There are 8 hidden switches. A switch that is on adds its own fixed numbers to the row, and there is some noise. The rows also spread widely along 10 directions, which tell nothing about the answers.
Known rows, each followed by its switches (1 for on, 0 for off):
[-19 -17 -11 -25  -4  -9  16 -39   2  14 -16  -5 -29   8  46  20 -17  36
  16 -14 -36  -1   0  44 -25  16  32  13  20 -16  36  24  11   1  -4 -20
 -20  27]	0 1 0 0 0 0 1 0
[-31  26  24 -29 -37  11  41 -31  29  19   0  22  11 -24   6  -6 -12  34
   8  14 -32  -7   8  18 -27 -25  25   8   9  -3 -13  -8  18 -25 -50 -20
 -14  -4]	0 0 1 0 0 0 1 1
[-19  28   6 -21 -25  27  27 -16  13  17 -36 -25 -31 -31 -34 -28 -15  33
  46 -16 -13  21 -44  18   1 -12  20 -27  12  16 -18  -4  37   4 -11  -9
 -28   6]	0 1 1 0 0 0 1 0
[-26  15  -8   9 -19  45  10 -30  21  19 -16 -57  -1 -52  25   3 -32   4
  35 -14 -21  34 -46  20  -3 -17  21 -27   2  12 -28  37  55  -8  19  -1
 -15   3]	1 1 1 0 0 0 1 1
[-20   4   2 -38 -36  13  24 -18  -1   4 -24   0 -18   3  -4  -8 -22  17
  47  -3 -10  -5 -22  42  22 -45  50 -23  -2 -20  12  14  28  17 -22 -28
   2  -7]	0 1 1 0 1 0 1 0
[-29 -15   5   3  22  20  56 -41  22  17   0 -25  49 -61  14  31 -47   9
  11 -31  -7  27   1   0 -37  10 -14   4  32   3 -30   2  47 -35  -5  20
 -10   5]	1 1 1 1 0 0 1 0
[-23 -55  10 -29 -10   8  34 -29  15  10   8  -8   1 -13  51  28 -14  14
  41  -4   5 -23  16   3 -10  12   0   1  26 -27   8  21   6 -21 -20 -34
   4 -33]	0 1 0 1 0 1 1 1
[-12   3   5 -41 -41  -1  12 -29  21  10   5 -10 -11 -26   3   3 -17  54
   6 -35 -68  35 -35  15  -8 -37   7  29  32 -13  10  10  22 -38 -48 -37
  10  20]	0 0 1 1 1 0 1 0
[-30 -50   0 -10   8   9  41 -18   1  41  10 -16  16 -11  18  11 -39  17
  30 -25  -3   6 -24  -4 -34  17 -29 -31  34 -31   8  -6   4 -38  17 -12
 -10 -12]	1 1 1 1 0 0 1 0
[-28  26  29 -10 -17  36  50 -22  19  16 -20   0  21 -44 -34 -19 -21  14
  36   5  26  -5  -8  -2 -11 -22  10 -33   5  18 -45 -23  33 -10 -26   7
 -22 -21]	0 1 1 0 0 0 1 0
[-36 -40  20  -7  -7  21  17   6   7  25   2 -14 -14  -9  -2  -6   2  31
  35   3  30 -21  -1 -12 -14 -11 -18 -26  15 -33  -2  -2 -22  -2   2 -18
 -26 -21]	0 0 1 0 0 0 0 0
[ -8 -17  -3 -12  12   7  45 -36  12  12   5 -16  29 -51  20  37 -48   7
   8 -31 -23  32 -16   4 -29  -3 -12  24  27  -3  -6   7  39 -32 -14  15
  -3  13]	0 1 1 0 0 1 0 0
[-22 -15  19 -33  -6   4  -2 -37  21   4   9   3  34  -3  14  21  -2  35
  -9 -22  -3  -8  24   8 -17 -19  28  12  13 -15  25  18   4 -11 -23 -18
   0  10]	1 1 0 0 0 0 1 0
[-25 -14  -9 -42  10  -8  49 -21  -9  10 -18  -8  -8 -11   3  13 -44  -4
  37 -18 -12   2 -17  32  -7  -4  26   3  24 -13  11   1  49   5 -19  -4
   4  -2]	0 0 1 0 1 0 1 1
[-22 -18  30 -25 -15   9  62 -21  19  29  18  14  39 -41  -5   3 -37  14
  27 -14   4  -8  -1 -26 -30 -15 -37 -13  27 -15 -22 -38   6 -56 -38 -14
   8 -35]	0 1 1 0 1 0 1 0
[-10  49  14 -37 -44   7  23 -42  18  24 -23  19   2   8  -1 -23  -1  28
   3  -4 -23 -17  -9  36 -10 -22  61 -20   2  14   9  -5  34 -17 -33 -13
  -5  -1]	1 1 0 0 1 0 1 0
[-30  -5  21  -4  38  12  25 -31  10  37 -18  -4  25  -5 -27  -3   1  22
   7 -21  32 -11  13   2 -44  39   2 -28  21   7   2 -10  13  -5   9  18
 -51  15]	0 1 0 0 0 1 1 0
[-23 -14   8   2 -22  46  -6 -29  19  -6   6 -41  26 -40  28  22 -16   7
  25  -9   8  20 -15   1  13 -50  14 -13   1  -4 -20  52  32 -10   0  -8
   8  -5]	0 1 1 1 0 0 1 0
[ -6  14  18 -40  -5   4   6 -24   3  24 -17   7  33  16 -42 -14   1  10
   0 -27  21  -7 -19   3  -8 -21  36 -28   6   9  20  -6  27 -16 -11   5
  -2   8]	1 1 0 1 0 0 0 0
[-11 -22  -1   6 -13  24  14 -39  19   5   4 -32  13 -51  67  33 -21   3
  15 -11   2   2   1  -4 -12 -14   2   7  11  -1 -22  37  24 -30 -10  -2
  12 -21]	0 1 0 0 1 0 0 0
[-30 -28  24  -2 -12  16  24 -11   4  32   8   0  18  -8  18   1  -1  11
  18  15  40 -33   7 -18 -22  -7 -10 -29  10 -17 -11  -1 -14 -28  -5  -5
  -8 -33]	0 0 0 1 0 0 0 0
[-16  10   2  -8 -21  14   8 -17  -9  36  -5  -2  18   1 -11  -2 -33  12
   8  -8 -14  20 -52  17 -19 -39  11 -31  -8 -16  13   7  17 -24  12   1
 -10  20]	0 1 1 0 0 0 0 0

New rows, each followed by its switches (1 for on, 0 for off):
[-23  -6  20 -12  -9  15 -13 -30   6  15  11  -6  51  -9 -21  10 -16  25
  -9 -22   1  16 -18  -2 -18 -40  11 -14  -3 -14  11  18  12 -26  -2  -8
   1  23]	0 1 0 1 0 0 1 0
[-40 -31  30 -29  -2   2  37 -10   8  23  14  24  30  -9 -30   7 -30  43
  15 -11  -4  -6  10  -3 -31 -22 -16  -9  18 -48  15 -27 -23 -19 -25 -28
 -12  -2]	0 1 1 0 0 0 1 0
[-26  -3  -5 -30  -3 -11  76 -19   4  43 -25   4 -30  -6   4 -14 -31  31
  37 -14 -33  -1 -24  27 -40  38  -2 -12  46  -4   2 -32  26 -29  -9  -3
 -29  -3]	1 0 1 1 0 0 1 0
[-26   7  -2  -2 -12  16  25 -29  10  32 -12 -11  -3 -10  21   5 -15  12
  15   5 -22   5 -20  21 -27  -4  19  -8  11  -4  -2  19  29 -21  -4   3
 -24   8]	0 0 1 1 0 0 0 1
[-24 -23   9 -31  24  12  23 -15   4   3 -25 -27  15 -14 -31   1 -18  -3
  39 -37  45  -8  -4   6  11  -3  26 -27  19  -2   0  -3  37  22  -2   2
   3 -17]	1 1 0 0 1 0 1 0
[-19  25  -9  -7 -20  34  26 -24  19  16 -38 -46 -41 -38   4  -4 -14  16
  41 -10 -30  26 -44  35   6  -8  41  -2  11  17 -22  34  60   5  -7   5
 -27  10]	0 0 1 1 0 1 0 1
[-23  13  18 -31 -16  22   8 -23  28   6 -28 -16 -21 -11 -11 -18  24  24
  34  -6  11 -21   8  18  13  -4  53 -10  10   9  -7  14  32  19 -34 -20
 -19 -15]	0 0 0 0 1 1 1 1
[-40 -20  10  14  32  14  -8  -7  -3  29 -14 -33   1 -12 -19   6  -4  28
   8 -17  30   2  -8   3 -29   5   0 -20   9 -20   5  12  -2  13  27  10
 -39  20]	0 0 0 0 0 0 0 0
[-13  16  25 -19 -47  31  -1 -24  35  18 -18 -17 -45 -11  23 -29  45  48
  33  11   7 -32   4   4   0   4  24 -17  17  20 -18  17   5  -5 -24 -27
 -33 -27]	0 0 0 0 0 1 1 0
[-42 -44  -2 -15   6   1  23  -2 -14  33 -15 -13  -4  10  -7  12 -38  28
  34 -21   3  -7 -22  33 -10 -13  19 -35   6 -60  33  10  -9   9  17 -19
  -6   2]	1 1 0 1 1 0 0 0
[  3 -31  -6 -40   3   4  13 -27  29   4   2 -47 -23 -36  33   9   9  23
  28 -50  -6  16 -12 -27  -9  27 -24  22  64  19  -4   6  34 -32 -16 -11
   2 -16]	1 0 1 0 0 0 1 0
[-12  -2  11 -24 -35  26  42 -29  22   9   4  -8  18 -38  37   5 -28   2
  35   2   0  -6  -9   1   0 -26   9 -17  14   7 -25   3  37 -28 -25  -9
  16 -39]	1 1 1 0 0 0 1 0
[-21  14 -12  -9  -6  14  75 -19 -11  27 -36 -11  -5 -31   5  -2 -65 -11
  47  -2  -7  10 -45  37 -16  -4  21 -30   8   4 -22 -14  56  -5   4  23
  -7 -14]	1 1 1 0 0 0 0 0
[ -9 -26  -5 -38 -13  21  16 -27  31   7 -13 -44 -34 -10  39  -2  28  10
  48 -21  11 -17   3  -6   8  23  13  -6  47  13  -6  22  33  -9 -16 -19
  -9 -34]	1 0 1 1 0 0 1 1
[-27 -11   6 -17  12  24  54 -38  25  16 -26 -15 -16 -22  35   8   1   5
  46   3  12 -25  28  20 -17  38  23 -11  27  13 -14  10  38   1 -14   0
 -39 -24]	0 1 1 0 0 1 1 1
[-28 -25   9 -42   4   3  45 -12  20  34 -13 -19 -31 -12 -20 -18   4  36
  45 -32  -8  -3 -19  -7 -24  40 -17 -13  56  -7   2 -26   9 -21 -17 -24
 -31 -10]	1 0 1 1 0 0 1 1
[ -6  15   9 -25 -15   7   3 -40   7  34 -11   5  19  18  13 -12   2  12
  -2 -11   4  -8 -15  13 -22   0  29 -33   9  13  19   6  27 -24   4   2
 -11   7]	1 1 0 0 0 0 1 0
[-47 -67  16  -8  -5  27  17  -8  29  18  14 -32  -2 -33  21  21 -18  47
  41 -28  -5  -5  15   2  -4 -12 -14 -14  22 -60   6  18 -18  -2   0 -45
 -10 -20]	1 1 1 0 1 1 1 0
[  1   1   4 -41 -17  -2   9 -35  11  17 -13  -3  -2  23  31  -4  17   6
  13  -9  10 -22  -5  11  -6   7  37 -13  24  21  20  15  36 -19 -13  -2
   3 -13]	1 0 0 1 0 0 1 0
[  1   9  34 -45 -46  -2  -1 -29  25  37  17  36  11  20  -5 -21  36  53
 -15  -7  -9 -27   1 -23 -33 -15  -3  -7  15  -1  27 -20 -30 -60 -41 -33
 -14  -4]	0 1 0 0 0 0 0 0
[-29 -22   9 -18   0   3  22 -24   9  17  24  -6  49 -35  -9  27 -62  28
  -4 -33 -38  39 -28  10 -31 -32 -12   3  15 -38  12   0  14 -32  -5 -13
   6  24]	1 1 1 0 0 0 1 0
[-12  18 -18 -29   2   9  70 -35   2  17 -46 -15 -13 -24  17   2 -51 -14
  52 -19 -16   9 -29  54   2   7  49 -20  21  18 -11   4  86   7  -9  16
  -1  -9]	1 1 1 0 1 1 1 0
[-26  14  34  -3 -35  17  27 -24  22  33   5  14  23 -24  14 -13  -9  24
   8  13   3 -22   4   3 -24 -22   9 -25   1  -4 -25  -3  12 -35 -26 -11
  -4 -25]	0 0 0 0 1 1 1 0
[-35 -23   5 -35  15  13  26 -12  12  -4 -17 -34  17 -31 -31  13 -34   3
  41 -36   1  14 -15  23  19 -24  37  -4  19 -22  -1  14  54  19 -17  -8
   9  -3]	1 0 1 1 1 1 1 1
[-12   0  10 -65   2  -4   3 -14  22 -15 -30 -24 -34  -6 -41  -6  21  38
  27 -36  -5  -3   2  19  18  -3  56  30  29   5  20   4  24  30 -45 -22
  -9  10]	1 0 0 0 0 0 0 1
[-14  50  12  -6 -20  23  46 -51  34  26 -32   0   8 -37  21  -5  -7  23
   3  -8 -19 -10  10  34 -25   1  51  -5   8  30 -27   7  50 -21 -30  17
 -23  -3]	1 1 0 0 1 1 0 0
[-23  -5  26 -11   4   9 -18 -32  35  21   4  -8  23 -14 -21   5  33  58
 -26 -35  -5  -2  20 -17 -34  -4   4  18  24  -4  10  13 -11 -30 -28  -9
 -27  27]	0 0 0 1 1 0 0 0
[-15  -6   8 -15 -17  17  17 -23   5  14   1 -13  33 -33  11  13 -46   5
  19 -15  -6  17 -33  19  -2 -36  21 -19  -2 -10  -4  20  38 -11   0  -7
  17  -4]	1 1 0 0 0 1 1 0
[-46  -6  -1   8 -11  17  29 -23  18  17  -7 -25  -8 -45  19  21 -39  50
  14 -15 -52  28 -12  38 -24 -22  14  13  16 -32 -12  27  24 -10 -13 -15
 -21  23]	0 0 1 1 1 0 1 0
[-28 -40   3 -12 -10  24  16 -34  24  10   0 -36   0 -37  41  27 -18  16
  38 -18  -7   0  -2  10   0  -3   9  -3  17 -22  -7  39  24 -15 -13 -29
   3 -18]	0 1 0 1 1 1 1 1
[-34 -26  18 -42  -2   3  21 -12   1   0 -12   0   1  -1 -25   7 -18  22
  38  -9  13 -14   4  16   5 -18  33  -9   3 -32  22   1   3  24 -23 -31
  -6  -3]	0 1 0 0 0 0 1 1
[-20 -27  18 -47   6 -12  76 -27  21  16  10  19  36 -40  -9  22 -50  28
  18 -31 -24   7   9   5 -32   4 -15  24  42 -22   2 -34  21 -34 -44 -11
   5  -8]	1 1 1 0 0 1 1 0
[-31   2  24  18  -2  44  20 -17  26  19   4 -33  39 -74 -27   4 -27  23
  16 -19  12  26 -21 -29 -26 -29 -29 -15   8   1 -43  -5  15 -30  -4   9
 -18   2]	0 1 1 0 0 0 0 0
[-37 -22  22  10  -9  43   0 -15  18  22 -14 -20   4  -9  11   2  16  28
  26   5  35 -28  13   7  -3 -13  24 -33  -6 -18  -5  33  -7   8   5 -12
 -30 -13]	0 1 0 1 0 1 0 0
[-32 -17  21  26  -7  32   5 -32  30  51  14 -29  26 -37  35   2  -5  36
   2 -18   0   1  -6 -19 -43  11 -28 -37  18 -12 -21   8  -7 -52  19 -12
 -25 -10]	1 1 0 0 1 0 1 0
[-21 -23   5 -48  12 -11  66  -2 -16  24 -26  14  -4   8 -50  -1 -45  13
  45 -24   2  -1 -32  27 -10  -6  13 -18  21 -28  26 -29  23   4 -15  -2
 -10   4]	0 1 1 1 0 1 0 0
[-24 -15   5 -45 -22  -6  32 -27  -1   8   6   7  21  -9  20  24 -55   6
  19  -7 -28   6 -16  36  -6 -32  38   4   2 -33  23  11  27  -7 -20 -27
  27  -4]	1 1 0 0 0 0 1 1
[-24 -35   5 -36 -14 -19  27  -8   2  27  -3  12 -42  16  28   6  -2  53
  19  -4 -20 -26   6  16 -31  13   2  12  28 -41  38  -8 -30 -11 -20 -35
 -16  -3]	0 0 0 0 0 0 0 0
[-53 -35  22  21   1  24  51 -30  11  32  22  -3  62 -57  34  37 -64   7
  15   7   1   3   0  -6 -50  -5 -30 -12   5 -34 -33   6   4 -48  -1  -7
  -4 -14]	0 1 0 1 0 0 1 1
[-13 -20   0   1 -36  38  -3 -22  20  26  -3 -51 -18 -32  43   0 -14  26
  39 -20 -15  19 -49   7   4  -9   2 -28  15  -5 -12  39  22 -26  15 -24
  -3 -13]	1 1 0 1 0 1 1 0
[-25   4  16  -9  -9  40  46 -36  35 -10 -21 -26  10 -58  12  15 -16  15
  41  -6   6   1  18  20   5 -13  26   6  16  20 -41  28  53   3 -31   6
 -15 -14]	0 1 1 1 0 1 1 0
[-10  -4  18   0 -21  32  -6 -22  25  27   3 -32  22 -28  14  -5  11  10
   9 -17  23  -6 -18 -18  -1 -22   7 -29  11   8 -21  25  25 -33  -2  -1
   8 -25]	1 0 0 1 1 1 0 0
